All groups share one centre, and each spreads out both ways along 13 directions, with some noise.
(in the rows, 128 means zero)
Some rows, each with its group after it:
[126 142 141 114 123 158 134 146 122  84 126 125 151 100 124 166 150 124
  89]
(5)
[125  57  94 123 162 152 167 151 102  97 128 115 135  79 126 125 173 158
 118]
(5)
[137 142 150 153 156 145  84 118  99 156 152 189  97 119 157 125  63 143
 120]
(3)
[144 122 175 133 151 143  94  89 126 123 142 131 125 109 128 157 104 131
 128]
(3)
[135 205 133 131 161 136 134 136 125 140 163 139 110 140 112 103 164 143
  99]
(1)
[156  98 150 123 126 127 173 164 180 105 130  78 178 122 136 165 127  84
 140]
(6)
[108 115 111 134 126  84 139 154 144 122 157 117 138 166 119 114 102 114
 129]
(0)
[129 133 121 115  74 146 117 126 141 120 124 131 110 147 107 172  84 127
 124]
(0)
[ 33 121 163 155 108  97 132 160 157 173 131 167 122 157  93 104 100 165
 156]
(3)
[165 102 117 129 107 136 171 118 115 115 108 104 126 155  92 192 129  81
 149]
(2)
[132  67 175 127 131 139 171 109 117 121  99 141 141  93 129 121 123 116
 160]
(4)
[106 150 113 121 138 112  87 119 120 185  84 167 105  80 172 138 130 137
 143]
(5)
[124  66 120 141 130  97  97 126 148 105 138  90 116  98 130 157  87  90
 148]
(2)
[106 136 134 125 140 160 113 142 128 169 160 172  82 106 134  91 144 182
  91]
(1)
[122 160  97  81 136 150 146 149  77 129 102 157  89 115 119 175 136  85
  87]
(2)
[118  30 173 129 101  80 220 124 166 163 132 165 138 139 109 113  96 125
 178]
(6)
[ 60 146 123 144  75 111 118 171 149 166 103 167 112 133 135  94 116 142
 136]
(3)
[132  60 134 147 114 112  76 107 183  93 195 100 141 110 132 134 106 174
 108]
(2)
[176 144 146 101  81 181 149  78 114 137  79 168 124  90 152 120 155 157
 123]
(1)
[147  81 103 156  79  92 166 141 153 125 160 131 152 183 136  88 110 133
 135]
(3)
[105  57 128 132 160 146  63 133 103 172  98 150  93  51 210 118 133 119
 123]
(5)
[ 77  99 161 160 142 189  66 165 106 158 110 152 106  86 166 135 137 136
 114]
(5)
[162 176 141  79 158 123 168 111 156 149 144 145 131 123 110 152 103 157
 128]
(6)
[144 115 115 150 108 132 150 113 109  81 127 137 108  88  98 142 126 120
 130]
(2)
[140 114 130 174  85 118 122 123 119 110 188 183 152 168 136 142 116 157
  80]
(2)
[106 110 155  71 148 155 123 124 120 130 131 150 151 112 152 126 155 173
  83]
(1)
[122 144 150 131 108 120 156 102 128 155 110 170 130 138 103 154 134 152
 147]
(0)
[114  98 143 117 156 170 132 154 136 120 123 145 131  44 150 127 112 177
 127]
(5)
[157 210 136 128 171 164 121 114 110 117 129 111 147 147 105 152 144 143
 126]
(6)
[110 168 177 109 117 154 112 113 132 170  77 130 113 141 119 142 123 102
 151]
(0)
[174 178 157  53 140 215 170  92  80 140  64 153  97 100 121 148 117 124
 129]
(0)
[143 164 106 172  97 150 127 128 141  78  96  82 113  97  85 121  80 123
 194]
(3)
[154 104 160 113 128 149 113 110 152  98 168  86 130 149 117 120 112 121
 104]
(4)
[140 162 128  85 177  70 180 125 108 136 128 171 153 137 148 101  71 114
 140]
(4)
[141  66  91  94  77 112 133 142 138  97 174 179 150 133 176 133  52 168
  73]
(0)
[141 107 116 140  67 150  99 123 118 128  85 149  99  79 170 145 137  89
 115]
(4)
[124 153 103 134 136 172 104 136 119 103 118 115 125  79 127 139 155 169
 118]
(3)
[124 191 128 121 135  95 135 119 138 120 134 142 143 142 103 134  94 146
 143]
(3)
[130 165  85 101 161 157 145 135  90 141 110 149  78  90 107 143 124 146
 126]
(0)
[100 120 111 109 165  84 121 183 146 119 135 106 174 115 168 150 128  98
 110]
(6)
[ 90 186  84 131 154 125  84 179  97 163  97 138 110 130 165 140 126  93
 119]
(3)
[109  99 108 136 161  96 113 100 111 133 148 150 118 113 113 128 102 170
 141]
(6)
[ 78 120  97 180 139 124 114 141 116 131 137 167 101  68  96 144 135 202
 139]
(2)
[109  59 139  88 124  89 106 115 125 139 114 161 116  87 174 154  81  87
 118]
(1)
[162 174 107 121 135  98 145  99 132 138 136 131  97 125 112 113 118 120
 142]
(0)
[129 117 129 118 150 150 126 132 148 115  99  69 175 104 144 108 173 151
 153]
(1)
[ 90 102 118 110 118  97 124 137 156 124 122 145 145  80 147 126 121 166
 132]
(4)
[129 115 148 147 154 190  94 142  81 121 135 131 113 126 149 129 146 116
  91]
(5)
[102 186 124  78 120 109 139 139 113 130 150 183  85 152 102 139  63 115
  83]
(4)
[129 204 161 166 157 160 130 118  80 109 101 132 130 125  95 134 142 111
 149]
(2)
[ 96  60 154 193  81 100 118 152 157 147 106 142 126 115 137 149  63  90
 188]
(5)
[133 189  94  93 153 165 118 153 141 122 109  56 108 145 102 116 126 122
 139]
(2)
[171 102 109  89  45 147 151 121 138 147 144 162 117 175 147 168 134 132
  73]
(2)
[103 170  80 131 141 150  47 129 125 137 137 128 106 104 143 124 146 204
 102]
(6)
[115 118 149  91 145  96 171 118 113 149 126 181 133 124 130 128 129 130
 118]
(1)
[134 154 169 143 134 123 145 104 161 122 156 138 153 143 102  74  74 201
 168]
(3)
[161 164  57  94 140 142 148 160 115 113  87  84 126 104 159  91 145 102
 134]
(4)
[126  99 168 153  52 140  68 104 119 167 158 204  62 150 155 161  98  97
  65]
(4)
[175  81 138 134 108 167 142 111 110  78 118 112 169 101 155 136 158 126
 115]
(1)
[112 132 185 165 123 159  84 128 114 143 146 168 101 140 141 110  62 120
 124]
(3)
[132 124  36 115 155 121 167 181  97 122  88 100 106 113 140  99  67  90
 178]
(1)
[151 130  86 168  54 110 151 130 162 131 112 106 138 163 107 129 138 132
 168]
(3)
[129 112 166 123 128 146 102 110 141 158 151 162 136 132 155 105 129 180
 103]
(2)
[109 161 121 119 134 116 133 140 136 172 111 123 134 163 119 137 152 130
 142]
(3)
[ 99  81 171 151 154 122 119 123 137 163 122 128 123 125 120 119 102 127
 173]
(2)
[125 190  83 117 173 115 118 134 103 153  94 128  96 109 113 175 119 110
 152]
(4)
[ 90 135 117 143 138 114 138 140 126 115 152 173 114  91  95 122  73 190
 142]
(3)
[145 167 122 111 109 141 136 121 113 115 104 128 113 125 121 151 129  93
 121]
(4)
[134  98  87 148 150 169 124 174  92 119 128 125 136 130 174  84  93 144
 129]
(1)
[ 91 159  67  94  81 103 216 193 114  61  87 112 147 126  95 107 160  85
 112]
(3)
[148 157  96 101 180 112 148 113 125 125 153 130 119  90 116 110 167 176
 112]
(0)
[126 177 124 153  72 133  99 143 152 121 147 121 144 182 125 123 147 137
 100]
(1)
[167 118 129 131 179 166 146 138 117  97 129  94 181  95 153 121 167 149
 126]
(6)
[147 158 100 116 100 102 100 112 176 136 170 134 106 128 131 110 108 170
 105]
(1)
[114  89 156 159  53 180 140 150  83  76 120 173 121 112 128 154 143  89
  74]
(4)
[176 161 116 118 158 130 162 147 120 120 121 132 143 103 144 187 105  93
 131]
(6)
[131 160 153 104 111  55 137  88 154 136 138 150 162 173 115 157 127 119
 126]
(5)
[121 123 122 144 117 187  88 147 120  86 118  73  81 110  89 171 101  82
 132]
(4)
[121 169 133  95 164 117 168 168 114 136  93 140 161 107 144 183 156  81
 118]
(6)
[112  95 173 135 105 150 114  83 129 195 118 190  76 111 128 101 112 183
 148]
(6)
[202 154 147  98 154 180 188  68  99 142  82 140 118 100 108 135  98 150
 183]
(0)
[152 140 155 148 121 117  89 106 147 144 135 130 128 140 158  99  77 119
 147]
(2)
[159 212 149  56 136 179 170 145 166  80 145 100 161 126 117  86 102 170
 100]
(5)
[126  91 128 121  85 125 110 139 152 127 106 120 151 148 155 149  49 110
 152]
(0)
[162 105 120 125 132 143 170 108 156 133 139  95 114 140  94  70  95 178
 182]
(6)
[120 162 134 108 125 111  99  92 133 131 126 134 127 135  95 205 104 141
 128]
(1)
[157 115 189 148 118 117  72  59 151 136 144 116 143 144 127 195 141 112
 127]
(4)
[143 125  96  93  76 119 119 119 168 137 101 112 104 101 154  96 123 126
 134]
(5)
[157 125  75 162  81 147 100 152 122 123 146 112 105 160 151 124 138 105
  98]
(4)
[140 131 123 136 130 139 135 112 113 125 166 160  94 117 102 135 140 157
 100]
(0)
[151 143 132 132 147 161 168  99 109 116  91 112 111 100  72 165 126 133
 178]
(4)
[171 123 143 107 101 124 111 101 167 104 152  87 131 162 123 135  53 106
 136]
(0)
[153 142 133  96  88  95 151 124 157 143  93 132 141 138 172  85 105  86
 146]
(6)
[109 148 148 133  78 139 162 147 130 135  78 118 153 169 111 127 162  95
 150]
(0)
[146 106 101 152  92 187 123 136 112 137 144 145  66 127 116 120 116 151
 109]
(4)
[116 132  94 131 131 158 125 168 114 116 107 105 106  92 139 116 168 107
 115]
(1)
[127 155 129  36 142 164 145 133 154 137 105 141 101  56 145  99 111 172
 109]
(5)
[142 136 114  89  86 165 187 110 125 104 109 145 166 134 101 135 184 200
 108]
(1)
[153 120  99 193 140 183 132 104 123 122 109  75 105 108  54 156 137 176
 210]
(6)
[155 150  65  94 152 128 176 140 109 136 114 127 104 117 119 119 100 130
 146]
(2)
[137 200 100 135 118 172 125 143 109 111 110 101 133 150 107 140 186 139
 111]
(5)
[186 139 106 129 122 126 103 108 146 112 133  99 141 121 168 115  97 119
 136]
(2)
[103 143  65 107  77  90 113 159 155 114  64  99 149  73 170 135 205 101
 122]
(0)
[153  96 138 132 145 132 157 120 146 141 124 115 137 123 141  67  98 150
 178]
(2)
[146 171 112  65 148 100 174 126 115 126 105 152 151 106 146 126 147 120
 111]
(6)
[196 191 116 134  99 191 135 119  95 133  70 144 146 115 191  91 143 128
 137]
(0)
[192  71 124 127 144 126 162 105 116  70 165 129 172  98 161 119 116 142
 107]
(5)
[123  79 133 109  84 134 109 110 141 112 114 104 144 113 147 131 215 121
  86]
(5)
[148 160 108 194 158 163 110 124 104 126 115  85 124 152 101 118 110 146
 192]
(6)
[168 153  90 157 117  81 168  98 122 168 119 165 124 157 119 110  95 149
 188]
(5)
[162 128 110 109 109 105  89 100 177 139 129 101 143 146 160 105  43 159
 171]
(1)
[116 108  91 160 132 150  90 138 119 126  97 105  97  69 122 171 127 125
 153]
(3)

New rows, each followed by its group:
[159 140  58  96 114 121  71 145 183 107 153  37 117 164 134 169  85 101
 111]
(2)
[174 129 121  87 148  88 221  94 115 152 106 147 169 148 126 139 168 119
 152]
(3)
[ 89 105 161 123 143  93  57 122 153 152 118 105 161 139 173 128 159 103
 122]
(5)
[182 115 148 123  85  67  97  65 151 140 164 165 148 155 172 167 103 109
 101]
(3)
[139  75 148 140 142  78 170 102 144 143 131 118 170 157 110 150 132 123
 176]
(3)
[116 132 169 135 133 163  92  99 120 136 109 118 118 129 107 145 154 138
 136]
(6)
[128 131 174 130 121 151 112  90 127 136 102 140 115  99 114 164 134 126
 141]
(3)
[124 161 124 102 142 179 107 127 122 122 130 102 138 134 126 113 208 178
  86]
(5)
[116  51  96 107 108  88 117 118 124 105 140 142 106  96 152 113 105 120
 107]
(6)
[103 106  97 171 174 125  79 119  97 119 146 106 121 144 121  85 107 169
 156]
(6)
[ 97 151 124 135 117 145 159 139 128  34 148 133 128  69  56 124  89 183
 126]
(3)
[ 94 213 112 113  92 161 111 178 134 144  90 123 119 140 124 154 183 117
  94]
(6)
[121 169 122  97 176 172  91 131 130 147 106  89  92  84 135 104 161 137
 127]
(0)
[130 113  96  69 127  99 140  94 117 130 126 171 113  83 151 102 137 173
 104]
(6)
[ 88 130  87 117 128 126 106 156 109 171  81 122  95 126 149 111 174 106
 133]
(5)
[123 188  85 115  75 116  95 129 102 148  99 187  99 121 175 112 130 116
  88]
(6)
[ 90 122 138 115 120 146 129 135 118 111 137 165 122  97 108 158 131 160
  94]
(4)
[ 95 137 117 146 129 110 107 127 153 175 100 133 139 126 146  88 142 185
 172]
(6)
[ 95 144 148  73 144  75 110 133 187 128 137 132 162 111 166  71  45 160
 141]
(4)
[165 157 111 121 134 112 162 131 102 187 112 179 121 175 164 113  70 107
 152]
(2)
[110  94 169 101 105  75 131  95 136 176 139 207 139 139 151 162 141 131
  94]
(3)
[109  92 124 165  87 144 164 131 160 139  99 119 172 158  80 167 104 197
 205]
(0)
[ 95 172 129 173 202 138 118 159 114 143 203 142 116 150  77 138 161 192
 100]
(1)
[134 197 137 131 137  50  92  85 163 190 107 147 178 154 159 158 148 141
 159]
(4)
[191 115 116 152 114 156 108  89 125 140 148 104 108 160 111 188 139 122
 124]
(3)
[146 219 149  92 122 130 139 139 138  90 145  94 156 173 119 109 193  83
  65]
(1)
[130 178 119  90  64 135 143 147 128 138 137 203 123 122 153 150 158 147
  43]
(6)
[104 147 174 102 103 107 145 101 101 122 133 221 125 103 132 141 157 136
  68]
(2)
[107 140 163 116 142 108 122 112 134 136 124 120 154 156 112 154 157 118
 128]
(5)
[151 106 143 118 144 121 165  85 148 163 119 150 110  66 121 106 149 179
 167]
(1)
[117 109 108 144  90 124 153 134 131 131  97 145 138 120 123 149 128 143
 153]
(0)
[105 145 106 163 119 132  88 133 148 109 115  81 126 107  94 167 148 140
 153]
(2)
[114 156 132 114 195 144 140 125 107  64  99 116 187  29 127 137 168 178
 138]
(3)
[ 82  81 140  68  88  92 121  93 114 143 157 215  76 126 135 102 113 155
  58]
(6)
[139  93 106 129 130 122 152 141 138 138 138 118 115 147 123 112  85 126
 154]
(2)
[129 155 176 129 162 141  97  96 159 159 140  90 110 147  94 118 117 138
 163]
(0)
[137 135 157  77 109 197 196 121 110 134  81 135 116 164  79 152  72 132
 162]
(0)
[113 181 139 139 153 171 118 154 118 101 154 100 133 118  99 143 240 136
  64]
(1)
[ 92 186 156 111 141 164 133 159 123 116 134 107 130 144 102 123 226 118
  68]
(1)
[113 168 106  55 183 121 165 148 121 134 128 132  98 122 106 102  76 132
 128]
(4)
[188 138 147 190  87 121 141  83 104 117 170 170 149 190 111 171 125 122
 110]
(4)
[ 89 177 121 152 154 114  99 135 119  89 157 137 109  93  95 110 113 156
 116]
(2)
[191 191 141 127 154 132  49  86 137 143 145  92 125 160 160 150  80  97
 130]
(3)
[ 94 169  99 115 141  88 100 141 147 130 137 120 134 108 131 131 204 145
  92]
(0)
[115 137 112 130 132 137  96 132 115 111 111 102 106  81 124 164 189  96
 101]
(0)
[169  96 134  82 127  87 166 114 119  91 168 134 151 166 165  61  73  86
  98]
(6)
[162 149 113 118 119 128 162 113 111  79 133 134 153 112 121 138 158 139
 104]
(2)
[127  36 128 162  98 187 105 135 128 162 102 133  71  81 160  95  86 140
 163]
(1)
[113 142 122  89  87 126 121 116 163 137 137 159 126 104 128 146 170 191
  80]
(6)
[133 166 105  96 110 176 151 135 105 137 138 142  70 158  72 169 120 134
  94]
(2)
[142  95 110 133 119 128 139 126 131 135 130 132 112 123 143  82  95 137
 149]
(6)
[107 129 110  99 159 150 110 101 109 130  66  79 101  92 116  83 164 137
 172]
(6)
[137 150 144 147 175 159 141 149 121 136 148 171 141 104 144 113  62 184
 141]
(5)
[127 134 115 121  99 161 124 137 120 138  60 134 145  93 164 139 149 134
 144]
(0)
[126 137  94 119 101  66 100 109 162 128 150 134 129 151 110 178  58 140
 143]
(1)
[154 158  93 124 124 129 141 116 119 159 134 129  89 165  93 151 146 129
 128]
(4)
[125  50 164 174 112  79  99  90 146 100 170 146 158 103 131 175 108 133
 127]
(2)
[142 101 129 172 145 153 143 145 113  97 144  83 126 139 107 115 140  99
 140]
(0)
[ 66 145 159 138  94 103 140 153 170 111 155 141 171 163 100  88 126 181
 120]
(3)
[ 65 147 168 160 138 136  90 161 127 135 117 126 137 130 131  90 146 123
 129]
(2)
[140 188  50 186 129 124  91 148 119 158  92 134 119  78 169 111 173 157
 155]
(0)
[152 135 153 131 156 127 128 119 136  95 140 134 179  91 149 153 110 150
 127]
(5)
[145  48 193 146 108 105 147 112 128 139 150 182 138 125 163 149  79  77
 120]
(6)
[165 116 108 112 101 109  68 110 172 149 147  76  90 164 144 144  77  79
 127]
(3)
[203 148  79 158 115 134 166  89  90  97 150 162 120 127 116 133 103 163
 133]
(6)
[196 112 136 133 112 111 190 105 109 139 128 136 145 189 134 121 113  73
 149]
(3)
[168  48 154 192 119 189 144 141 144 142 149 107 112 144 138  68  72 132
 174]
(6)
[190 100 147 103 118 147 183 142 100 108 125 153 120 113 170 132  84  38
 106]
(6)
[162 138  84  83 131 152 130  73  85 121 124 156  61 104 120  65 103 174
 117]
(6)
[112 129 140 152 148 137  66 122 118 132 163 170 105  97 144 144  74 163
 107]
(3)
[147  99  30 147  87 124 191 151 113 130 113 171 119 108 123 124  77 193
 168]
(0)
[192  26 158 181 101 165  93  78 121 185 149 107  94 175 151 157 211  79
 108]
(4)
[208 163  89 111 106 123  57  95 149  97 149  87 122 122 178 150  90  96
  95]
(3)
[102 129 111  96 108 131 143 146 136 141  66 120 124 101 130 139 149 118
 148]
(0)
[117 125 186 143 138 136  76  94 141  87 150 108 154 101 122 148 152 136
 105]
(2)
[126 101  55 145  22  83 154 144 133 115 128 202 103  90 153 109 127 148
  97]
(2)
[137  93 119 154 154 144 106 106 108  82 160  98 150 117 100 193 183 149
 101]
(5)
[114 209 148  57 158 125 124 143 131 124 117 137 171 118 145 179 190 118
  62]
(6)
[142 162 105 112 132 125 133  88 155 128 113  79 139 132  75 155 188 172
 155]
(5)
[149 131 113  98  89 143 131 126 146 122 111 128 141 127 151 122 107 147
 125]
(0)
[171 109 121 122 168 154 130 101  86 148 110 148 107  87 151 160 133 125
 131]
(3)
[154 163 189 115 124 167 135 107 109 115 105 123 171 158 137 143 181  96
 102]
(2)
[107 171  90 120 181 161  81 169 115 122 130 120  89  84 142 106  40 148
 136]
(4)
[180 137 192 173 149 100 127  79 142 112 188 142 183 139 141 132 165 134
 104]
(1)
[152 223  68 190 146 147  68 138 127 114  97  67 125 119  97 216 124 115
 177]
(6)
[154  94  98  86 110 173 138 121 133  74 131  83 118 106 103 147 126 142
 105]
(1)
[179 174  97 118 106 105 117 105 165 128 138  85 141 171 129 120 134 122
 136]
(4)
[130 205  76 152 137 110 157 163 142 140 154 120 111 148  96  88 153 146
 128]
(1)
[162 131 156  90 121 107 131  97 165  96 130 117 175  98 153 141 120 131
 120]
(5)
[133 164  75 110 103 172 132 170 119  90 134 114 110 120 129  99 124 146
  91]
(4)
[ 75 137 129  81 121  89  81 147 124 137 108 162 129 117 172 181 103  79
  83]
(0)
[133 188 127  87 172  82 134 121 137 124 152 154 151 136 133 116  56 157
 132]
(4)
[159  73 116  96 157 118 138  81 127 110 132  91 113  98 110 149 143 122
 135]
(5)
[118 219 124 168 178 183  91 155  89 129 112 101 118 149  88 195 138 116
 135]
(6)
[194 149 137 167 122 153 171 100  56 133 143 176 116 188 114 164 150  83
 104]
(4)
[122 102 133 105  90  72  89 114 186 136 130 121 155 130 169 135  85 126
 135]
(0)
[135 119 178 120 156 115 129 104 125 138 183 170 129 156 133 103  77 144
 107]
(2)
[113 157 110 152 158 110 136 155 118 155 145 144  86 155 115  64  39 126
 168]
(2)
[139 102 138 114 140 167 138 131  89 134 142 151  91 133 134 121 125 106
  92]
(4)
[139 111 105 140 147 153 101 143 141 138 125  72 133 132 145 117 180 138
 135]
(4)
[140  95  63 160  91 126  90 121 121 155 131 146  79 101 137 189 169 139
 107]
(4)
[134 173 118 151 165  89 120 129 120 177 152 184  99 116 151 107 107 143
 129]
(1)
[116  85 109 143  87 153 166 160 107 112 143 162 122 158 112 136  91 142
 116]
(0)
[146  85  74 100 106 177 140 138 112 111 101 138  72  21 141 138 133 153
 114]
(5)
[170 145 146 120 178 124 159  87 151 141 116 119 181  98 127 136 149 191
 181]
(6)
[133 166 108 120  91 127 149 157 161 116 111 117 146 124 136 104 112 139
 142]
(5)
